There are 10 hidden switches. A switch that is on adds its own fixed numbers to the row, and there is some noise. The rows also spread widely along 12 directions, which tell nothing about the answers.
In the rows, 128 means zero.
Known rows, each followed by its switches (1 for on, 0 for off):
[107 110  84 108 111 148 165 150 103 101 118 112  86 142  79 162 113 105
 110 183 134 133 154 100 125 107 146 100 104 137 143 143 125 145] => 1 0 0 0 0 0 0 1 0 1
[123 107  76 140 150 154 182 125 102 128 121 111  50 119  90 186 137 108
 107 160  70 171 169 111 144 181 109 126  76 118 117 133 106 115] => 1 1 0 0 0 0 0 1 1 1
[123  96  83 147 180 125 175 141 124 170  87 180 119  77  93 196 125 112
  71 130 133  99 180  65 147  31 160  82 142 101 114 146 128 162] => 1 0 0 1 1 1 1 0 1 1
[114 106 110 168 138 115 156 105 160 144 102 166 133 104 138 124 134 136
 106 146 150  97 119  92 127 115 155 110 151 104 149 127 114 158] => 0 1 0 1 0 1 0 1 1 0
[ 77 109 112 114 127 152 168 128 138  96 157 111 103 117 145 156 133 119
  99 224 108 125 171  99 146 157 168  98 130 127 143 149 116 107] => 1 1 1 0 0 0 0 0 0 1
[165  96  90 129 145  80 161 115  81 129  86 140 105 124  65 105 141 113
 118 123 165 129  88 114 121 150 128 149  85 140 141 102 114 151] => 1 1 0 0 1 0 1 0 1 1
[135 163 122 127 152  84 152  99 148 218  89 130 147  65 163 112 174 131
 155 128 121  95 140  71 136 193 166 145  94 137 111  78 123  93] => 1 1 0 1 0 1 0 1 1 0
[109  74 110 138 145 134 148 125 111 105 136 176 118 106 139 120 142 156
  81 166 128 119 123 106 108 139 147  98 164 138 130 130 127 124] => 0 0 1 0 1 1 0 1 0 1
[111 135  96 113 126 144 131 140 153 123 120 163 126 124 112 117 125 161
 116 180 123  95 123  92 118  99 166 108 104 170  94 104 155 117] => 1 0 1 0 1 0 1 1 0 1
[112 125 107 129 137 135 180 151 146 124 104 110  91 126  75 183 123 119
  88 164 109 135 164 117 151 125 127 107 112 106 131 145 132 123] => 0 1 1 0 0 0 1 1 1 1
[132 125  94 181 134 143 154  97 127 119 120 119  57 128 111 131 116 119
 142 143 103 159 108 142 102 200 111 137  76  90 165 117 115 125] => 1 0 0 0 0 1 0 0 1 0
[132 104 109 108 164 116 165 111 134 122 121 149 109 125 112 140 138 122
 100 130 131 103 138 129 130 108 143 103 154  94 130 153 136 122] => 0 0 1 1 0 0 0 1 0 0
[165 164 113  76 140 103 156 142 145 113 115  92  96 152  68 126 109 122
 124 149 159 138 116 155 108 123 143 128 112 103 117 150 168  93] => 1 1 0 1 1 0 1 0 0 0
[145 154 100 121 110 142 165 110 130 110 131 131 122 150  88 142 173 122
 119 112 125 114 101 134 160  93 155  80 117 100  74 144 144 115] => 0 1 1 0 1 1 0 0 0 0
[141 135 122 102 146 100 153 114 155 147 105 128 113 117 121 106 129 138
 122 145 138  98 123 113 116 151 161 131 126 119 126 125 136  96] => 0 1 0 1 1 0 0 1 1 0
[122 108 113 169 121 143 122 113 144 144 147 167 145 121 147 131 147 153
 110 142 168 104 124  92  91 109 155  98 153 101 149 118 169 135] => 1 1 0 0 1 0 1 1 0 0
[122 147 106 158  93  91 149 122 143 170  91 121 143 114  94 134 145 121
 127 140 164 112 112  89 149 132 133 126  86 126 154  91 121 179] => 0 1 1 0 0 1 0 1 0 1
[165 205  80 105 112 146 132 125 183 152 142  98  97 161  56 158 145 139
 152 157 135 127 139 116 139  96 134 127  37 117  92 108 175 121] => 1 0 1 0 1 0 1 1 0 1
[147 116 137 104 184  62 155 138 104 174  90 100 107  79 119 119 113 127
 104 130 146 149 153 119 109 195 122 162 132 112 169 130 120 110] => 0 1 0 0 0 1 0 0 1 1
[134 129 139 149 135 105 124 113 165 170 154 121 143 112 138 140 140 147
 109 152 173 135 149  95 110 155 126 142 146  95 169 118 151 142] => 0 1 0 0 1 0 0 1 1 0
[122 101  97 139 158 111 153 117 127 127 112 162 112 108 117 126 131 132
  98 156 131 117 120 111 121 139 140 126 118 126 139 119 128 134] => 1 1 1 1 0 0 1 0 0 1
[177 112  87  86 132  93 186  94  83 128 134 111 105 142  79 146 211  86
 121 128 178 107 118 123 142 135 163  91 115  84 129 144 133 111] => 1 1 1 1 1 0 0 1 0 1
[118 141 119 136 129 140 145 143 128  95 128 112  87 134  97 132  99 143
  99 155 107 181 111 155 107 172  99 127 118 117 133 137 146 120] => 0 1 1 0 0 1 0 0 0 0
[131 127 114 124 188 132 125 127 142 143 187 131 102 102 144 168 135 152
  78 173 114 191 170 124 104 170  99 144 144 103 130 139 162 108] => 1 1 1 1 0 0 0 0 0 1
[ 97 139 107 128  97 167 159 155 102  99 100 125  85 142  84 160 120 116
  96 126  99 123 117 144  98 129 154  68 118  93 135 146 165  84] => 0 1 1 1 0 0 1 0 0 0
[148 192 109 125  83 133 117 117 164 151 137 116 145 151  94 118 159 142
 146 130 183  93  93 107 106  93 168  93  98 105 124 103 194 123] => 1 1 1 0 1 0 0 1 1 0
[158 128  81 142 177 117 133 130 114 209 115 154  98  88  94 181 144 134
 103 115 115 153 177  80 111 135  98 149  76 122 116  95 150 136] => 1 0 0 1 1 0 1 1 0 1
[186 136 101 138 141  80 120 108 146 136  96 174 134 141  88  63 146 170
 135 112 185 115  37 133  94 125 127 157 108 141 110  88 146 142] => 0 0 0 1 1 1 1 1 1 1
[141 168 126 126 139  87 191 159 154 159  35  95 107 108  61 149 101 113
 118  98 132 102 108 150 130 117 144  94 118  82 114 129 166  93] => 1 1 1 0 1 1 1 1 1 0

New rows, each followed by its switches (1 for on, 0 for off):
[127 140 112 173 133 112 126 105 151 192 121 163 146  95 128 148 144 143
 108  96 126 108 122  93 142 118 129 124 107 105 123  95 146 148] => 0 1 1 0 1 0 0 0 0 1
[125 121  99 139 146 118 175 116 179 138 109 133 108 121 104 152 127 124
 127 181 127  99 146  95 164 116 150 128 102 124 118 122 113 137] => 1 0 0 0 1 0 1 1 1 1
[114 111 112 183 132 140 166 111 146 153 132 139 108 100 141 173 162 134
 104 148 102 139 147 100 152 169 132 111 128  97 121 124 112 119] => 0 1 0 0 1 1 0 1 1 1
[115 110  94 184 125 115 162 121 125 176 103 156 129  86 104 181 146 109
  84 128 151 121 145  77 124 110 131  88 126  89 159 113 138 180] => 1 1 1 1 1 1 0 1 0 0
[ 84 113 108 172 135 123 164 153 160 146  58 163 106  86 107 148  71 143
  87 139  86 105 121 108 134 112 131 106 122 132 121 110 123 147] => 0 0 1 0 1 1 0 1 0 1
[ 98 143 139 119 111 140 146 134 159 156 140 105 129 101 154 148 141 135
 121 186 142 101 180  81 112 146 185  92 144 106 157 137 142  94] => 0 0 0 0 1 1 0 1 1 0
[141  83  63 120 101 155 147  76  75 103 156 185 126 156 115 115 227 120
 113 130 178  64 104  81 121  75 198  59 125 109 139 138 127 143] => 0 1 1 1 0 0 0 1 0 1
[158 141 136 113 160  74 130  87 124 167 124 118 132 108 146  80 151 131
 155 101 154 105  96 141  97 195 139 151 118 103 156 101 153  92] => 1 0 1 0 0 0 0 0 0 0
[126 150 124 120  79 119 150 124  68 140 124 116 150 124 134 123 216 107
 148 127 161 117  90 100  97 187 177  89 126 133 124  97 151  84] => 1 0 0 1 0 1 0 1 1 0
[ 86 117  89 171  96 198 158 103 126 121 147 133  74 119 158 149 170 136
 128 188  72 128 154  87 125 199 168  93  85 120 136 122 102  86] => 0 1 0 0 0 1 0 1 1 1
[137 118 113 114 155  77 173 140 118 186  64 112 104  85 103 138 115 114
 119 127 135 103 155 102 123 162 146 135 100 117 150 112 130 106] => 1 1 0 0 1 0 1 1 0 1
[120 127  96 157 123 133 137 117 110 164 106 141 112  95 119 123 154 130
 122 144 148  99 133  82  97 144 171 103  86 110 173 103 140 124] => 1 1 1 0 0 1 1 0 1 1
[119  81  93 174 134 131 146 115 110 122 129 163  92 115  99 140 146 144
  98 166  94 162 122 106 124 201  85 155  80 158 136  83 106 153] => 0 0 1 0 1 0 1 1 0 1
[122 150 131  95 107 116 150 174  85 155 103 123 159 112  80 168 171 129
  89 111 123 138 143  95 135 128 134  96 128 156  77 106 173 101] => 0 1 1 0 1 0 1 1 0 0
[168 133 103 106 147  75 166  61 128 175 129 140 144  97 128 103 229 115
 141 140 157  82 123  81 172 168 180 135  88 125 114 102  93 117] => 0 1 1 1 1 1 0 0 1 1
[111 147 120 134 107 130 157 129 144 136 116 120 123 135 109 164 142 115
 122 140 129 116 129 111 134 126 147 101 129 106 127 129 140 123] => 0 0 0 1 0 0 0 1 1 0
[137 134  94 114 156 125 135 131 136 163 120 141 110 109 115 137 144 144
 115 164 138 125 156  84 107 134 148 134 101 134 125 113 148 113] => 1 1 0 1 0 0 1 1 1 1
[128 132 164 111 153  88 121 159 116 176  98 118 142  86 150 105 116 156
 114 118 163 127 141 123  55 179 137 132 170 111 175 118 176  82] => 0 0 0 0 0 1 1 1 0 0
[125 178 112 142  91 100 152  97 193 161 106 126 135 131 118 124 154 127
 156 141 124  81  87 118 161 153 157 129  76 122 105  86 129 117] => 0 0 1 1 1 0 0 1 0 1
[141 148 115 165 123  90 143 101 152 179  87 132 124 112 129 108 139 138
 158 107 131 111  91 117 133 173 125 153  86 118 136  84 118 133] => 0 0 0 0 0 1 0 1 0 1
[152 110 107 116 156  84 181 112 122 124  95 136 123 113  97 114 151 121
 129 139 139 122 103 115 153 144 133 135 125 147  93 115 107 134] => 1 0 0 0 1 1 0 1 1 0
[128 130  96 126 141 111 181 159 104 145  58 121  89 103  75 160  91 106
  98 105 109 126 125 126 137 105 141  97 111 109 104 140 134 120] => 1 1 0 0 1 1 0 0 0 1
[150 121  87 139 135 128 150 102 121 135 155 109  81 133  91 157 148 118
 131 171 118 180 151 110 127 193  87 161  68 129 136 105 117 150] => 1 0 0 0 1 0 0 1 0 0
[143 130 101 148 129 119 141 106 133 143 132 137 128 133 120 130 157 128
 136 128 155 119 111 115 131 129 142 128 107 104 132 117 141 132] => 1 1 0 0 0 0 1 0 0 1
[100 141 142 143 124 117 170 150 144 152 127 111 150 103 128 189 161 120
  92 142 134 134 158 116 162 130 145  89 160  85 127 146 147 113] => 0 1 1 0 0 1 1 0 0 1
[146 108 113 147 132  77 164  60 177 142 127 162 154 129 157  93 184 123
 154 144 193  40  72 107 149 116 195 112 152  93 137 119 113 132] => 1 0 0 1 1 0 0 1 1 1
[148 129 103 136 168 103 159  89 148 170 126 128 109 102 101 157 146 107
 122 130 131 112 155 101 153 128 130 132  95  95 136 118 127 143] => 1 0 1 0 1 0 0 0 1 0
[107 163 117 151  84 134 164 149 143 108 129 104 109 139 105 163 137 115
 128 181 123 158 100 139 129 175 140 108 106 116 116 120 140 104] => 1 0 0 1 1 1 1 0 0 1
[140 143  74 119 157 138 136 156 134 141 117 142  99 126  44 181 107 128
  76 153 150 145 162  93 117  47 124 113  95 113 129 138 166 169] => 1 1 1 1 0 0 1 0 1 1
[115 104 107 153 113 147 124 107 120 137 153 153 119 120 128 135 151 143
 107 153 133 120 137  91  97 153 134 110 116 122 162 106 143 139] => 0 0 1 0 1 0 0 1 0 0
[134 144 104 148  74 145 125  91 130 131 151 150 155 156 121 120 181 130
 138 115 166  89  92  94 135  89 175  89 114 109 120 116 148 144] => 0 1 0 0 1 0 0 0 0 0
[108 114  73 106 108 159 163 117  99 109 114 133  75 138 110 135 128  97
 129 166 128  78 138  98 109 103 203  76  95 112 153 147 122 108] => 1 0 0 1 0 0 0 0 0 1
[100 129 107 160 141 135 161 128 165 160 122 157 134  90 130 174 167 143
  92 172 107 123 163  77 158 132 145 107 125 123 108 116 124 132] => 0 1 1 1 0 1 1 1 1 1
[135 168 129 143 150 127 128 131 168 159 148 130 119 111 120 164 124 149
  98 126 120 158 137 138 108 134 110 118 139  80 118 132 177 110] => 0 0 1 1 1 1 0 0 0 0
[128 121  91 129 127 134 183 128 100 115 108 119  98 129  75 166 165 106
 114 139  96 146 135 119 156 157 117 110  89 132  98 118 127 122] => 1 1 1 0 0 0 1 1 0 0
[156 138  88 143  87  98 180  65 141 151 129 130 142 141 112 135 226 100
 154 142 175  90 101  86 188 137 173 110  88 101 115 113  92 152] => 0 1 0 1 1 1 0 1 0 1
[126 159 123 149 101 103 156 120 171 149 107 109 148 126 110 126 147 123
 140 152 185  96 111 113 129 121 157 102 121  91 161 116 155 144] => 1 1 1 0 0 1 1 1 0 0
[ 95  86 121 187 166 137 172 155 126 166  93 158  99  78 121 214 114 131
  68 114  66 145 175 108 137 146 103 110 151  96 118 128 132 112] => 0 0 0 0 1 0 1 1 1 1
[ 93 149 140 177 100 101 136 128 196 153 138 150 185 116 134 159 149 139
 113 176 155 116 112  83 164 120 142 134 139 136 119  96 130 163] => 0 0 0 1 1 0 1 0 1 1
[139 109 111 110 162 102 158  98 136 141 119 157 148 116 129 121 160 125
 124 116 154  73 122 107 144  83 160 100 157 111 112 131 141 131] => 1 0 1 0 0 0 0 1 0 0
[149 132  97  98 148 123 156 116 100 148 141  92  83 108 110 136 175 124
 123 175 139 148 166 101 106 198 144 126  85 116 154 124 133  94] => 1 1 1 0 0 1 0 1 1 1
[115 156  94 129  98 163 162 115 117 124 147 103  94 134 107 165 178 105
 139 168 118 121 141 105 138 144 171  82  80 102 131 129 133 101] => 1 0 1 0 0 1 0 0 1 1
[ 99 171 160 183  97 117 115 164 117 176 111 131 179  94 154 148 144 143
 126  91 134 153  90 123  89 172 121 112 154 119 122  83 191 102] => 1 0 0 0 0 1 1 0 0 0
[132 143 100 155 139 149 128 143 157 113 154 137 101 132 103 145 120 171
  90 171 133 177 110 132  97 135 106 117 129 116 111 126 171 128] => 1 1 1 0 1 1 0 1 1 1
[127 118  99 134 160 155 130  98 161 129 146 163 110 111 157  93 145 168
 138 191 125 106 144  88 100 146 164 130 113 145 127 114 131 107] => 1 0 0 0 0 1 1 1 1 0
[ 69 116 123 171  85 148 167 163 136 114  95 144 133 109 126 154 133 142
  95 184 103 123 117  91 139 153 160  89 135 154 110 111 120 116] => 0 1 0 0 1 1 1 1 1 1
[162 167  73 121 127 116 115 121 133 173 111 149 111 118  81 115 138 146
 130 134 160 114 110  93  90 106 142 125  62 133 127  87 164 146] => 1 0 1 1 1 1 0 1 0 1
[118 133  62 188 138 130 208 121 172 148  54 158  85 106  62 193 114 106
  99 120  86 101 114 110 189  71 134  84  85  92  81 124 107 167] => 1 1 1 1 1 1 0 1 1 1
[120 168 124 156  93 130 153 106 160 138 112 126 126 145 114 141 162 122
 144 104 122  95  76 143 130 145 149  93 118  83 118 112 156  97] => 0 0 1 1 0 0 0 1 1 0
[139 163 116 151 143 122 126 165 110 172 101 134 111  98  90 159 117 147
 102  95 112 166 114 138  88 149 101 122 103 112 110  97 188 100] => 1 0 1 0 1 1 1 0 0 1
[110 104 107 153 141 154 161 121 135 142 134 137  92 103 148 159 129 121
 111 165 134  99 170 104 106 124 178  79 138  73 168 155 137  99] => 1 0 0 0 1 1 1 0 0 1
[ 78 112  88 172 108 169 157 134 152 109 115 177 112 109 142 142 127 150
  96 191 104 109 112  81 122 118 175  79 131 144 101 119 123 124] => 1 1 0 1 1 1 0 1 1 1
[135 112  92 157 125 139 173 105 149 152 125 130 104 123  91 176 158 107
 116 164 154 102 183  77 148  99 152  97 103  80 166 141 114 163] => 0 0 0 0 1 1 1 1 1 0
[129 139  96 186 127 115 156 101 136 128 128 128  94 120  98 148 139 115
 127 148 109 180  96 137 131 198  82 151  76 112 141  94 115 164] => 1 0 1 1 0 1 0 0 0 0
[148 172 100 123 119 139 168 103 176 133 112 103  75 153 118 125 141 130
 154 131 122 103 106 156 128 141 169 102  99  65 117 150 140  71] => 0 1 0 1 0 1 0 1 0 1
[182  79 105  89 214  73 167  91 116 102 160 136 112 126 117 103 179 145
 115 169 137 182 116 132 161 197  89 196 136 163  80 126  97 130] => 1 1 0 0 0 0 0 1 1 1
[156 137 117  97 184 149 133  96 147 128 170 131 100 130 149 115 160 150
 143 151 117 123 152 131 108 150 154 131 125 106 107 144 157  59] => 1 0 0 0 0 0 1 0 1 0
[ 94 152 142 104 149  94 138 141 175 166 114 125 152  82 139 136 102 139
  97 174 122 116 166  88 139 143 145 143 134 147 133 116 138 130] => 0 1 1 1 0 0 0 0 0 0
[ 85 128 125 200 101 127 192 133 147 151  60 115  97  92 130 163 104 107
 120 128  98 109 110 123 128 179 150  84 127  79 151 117 125 105] => 1 1 0 0 1 1 0 1 1 0
[153 119  76 119 151 138 147 107 123 151 105 178 118 118 100 123 161 139
 115 121 140  81 128  80 116  76 174  99 107 128  94 118 148 122] => 1 1 0 1 1 0 1 1 1 0
[109 144 112 127 156 136 179 107 133 147 123 127 101 100 139 174 158 106
 126 126  53 126 146 129 163 175 138 110 108 110  79 123 127  74] => 1 0 1 1 0 0 0 0 0 0
[ 77 134  96 132 136 149 181 130 142 165  96 149 125  67 138 174 157 117
 102 177  74  92 185  51 164 128 182  81 108 146  92 113 113 114] => 1 1 1 1 0 1 0 1 1 0
[106 136  62 172 123 198 153 136 114 142 153 140  60 105  83 221 155 118
  87 193  73 174 194  76 120 142 126  96  53 115 126 117 134 133] => 1 0 1 1 1 1 1 0 1 1
[112 110 111 168 110 159 137 101 159  84 202 112  88 167 134 158 131 130
 117 198 144 164 135 139 119 161 118 126 130  76 185 155 125 146] => 0 0 0 0 0 0 0 0 0 1
[150 180  93 104 112 133 121 113 162 149 125 128 114 144  92 109 146 138
 145 153 175  79 126 106 103  82 187 103  76 100 151 126 160 122] => 0 0 1 1 0 1 1 0 0 1
[150 142 105 130 152  86 151 114 156 174 119 137 131 107  78 156 156 131
 112 151 121 151 148  94 160 159  87 172  75 151 105  84 124 163] => 0 0 1 1 1 0 1 1 0 0
[121 121 130 152 179  85 176  86 203 139 111 146 128  98 158 110 147 142
 130 169 109 107 105 131 159 202 130 156 138 121 111 106 113 104] => 1 1 1 1 0 0 1 1 1 0
[131 112 132 151 142  88 164  90 136 147 104 142 123  90 148  87 172 144
 142 146  99 120  99 124 137 252 124 157  99 151 122  77 101  93] => 0 0 1 0 1 1 1 1 0 0
[141 130 118  74 163 110 168 138 124 114 124 123 126 120  95 137 144 128
 101 150 123 127 141 127 150 120 146 113 135 139  77 142 152  91] => 1 1 1 0 1 0 1 0 0 0
[ 58 113 127 184 116 112 217 114 172 131  61 148 126  82 180 144 140 109
 121 145  78  63  87 131 175 177 186  69 161  97 105 122  99  80] => 1 1 1 1 0 1 0 1 0 1
[112 121  85 116 135 153 155 132 127  86 133 149  99 131  86 144 114 137
  94 175  87 148 128 110 148 115 125 117  98 166  77 125 129 141] => 1 1 1 0 1 0 0 0 0 0
[130 125 108 164 143 134 136 146  95 154 135 126 115 105  92 182 140 123
  99 143 136 191 164  94 104 150  91 133 109 116 153 112 147 161] => 1 0 0 0 0 1 1 0 1 0
[124 118  90 119 142 132 144 125 114 190  89 157 119  79 103 145 133 129
 101 130 127  77 187  51 119  84 166  94  94 131 142 112 132 149] => 0 0 1 0 1 1 0 1 0 0
[157 123  95  88 106 137 145 136  68 142 118 141 137 152  67 162 172 105
 106  72 182  82 138  95 117  18 174  51 147  91 113 153 174 133] => 0 0 0 0 1 0 0 1 0 0
[114 102  75 222 107 125 159 104 132 164  90 190 128  98 106 153 162 124
 120 144 134 110 100  64 139 129 135 115  82 135 135  72 101 190] => 1 0 0 1 1 1 1 1 1 1
[116 137 110 195 111 139 144 124 129 154 104 148 114 111 105 161 124 131
  97  91 113 135 105 123 119 129 117  94 116  80 135 115 150 142] => 0 1 1 0 1 1 0 0 0 0
[127 124 129 118 161 111 185 108 150 127 114 124 123 109 130 133 160 123
 117 143 111 109 142 130 169 152 152 111 138 102 109 147 118  94] => 0 1 1 0 0 1 1 0 0 0
[150 126  94 128 178 128 125 133 136 129 130 183 131 113 106 119 134 172
 103 143 129 141 116 100 128  86 129 136 124 163  62 114 148 135] => 1 0 0 0 1 1 1 0 1 1
[164 134  64 137 109 142 110 128  81 145 105 179 118 130  74 101 154 152
 116 116 174 123  95  81  63  89 147 106  79 149 123  91 171 155] => 1 1 0 1 1 1 1 1 0 0
[123 156 113 128 139 117 164 128 133 170 126 108 103  86 122 168 156 118
 109 163 116 137 159 101 128 179 154 111 100 100 131 122 139  90] => 1 1 1 1 1 1 0 0 1 1
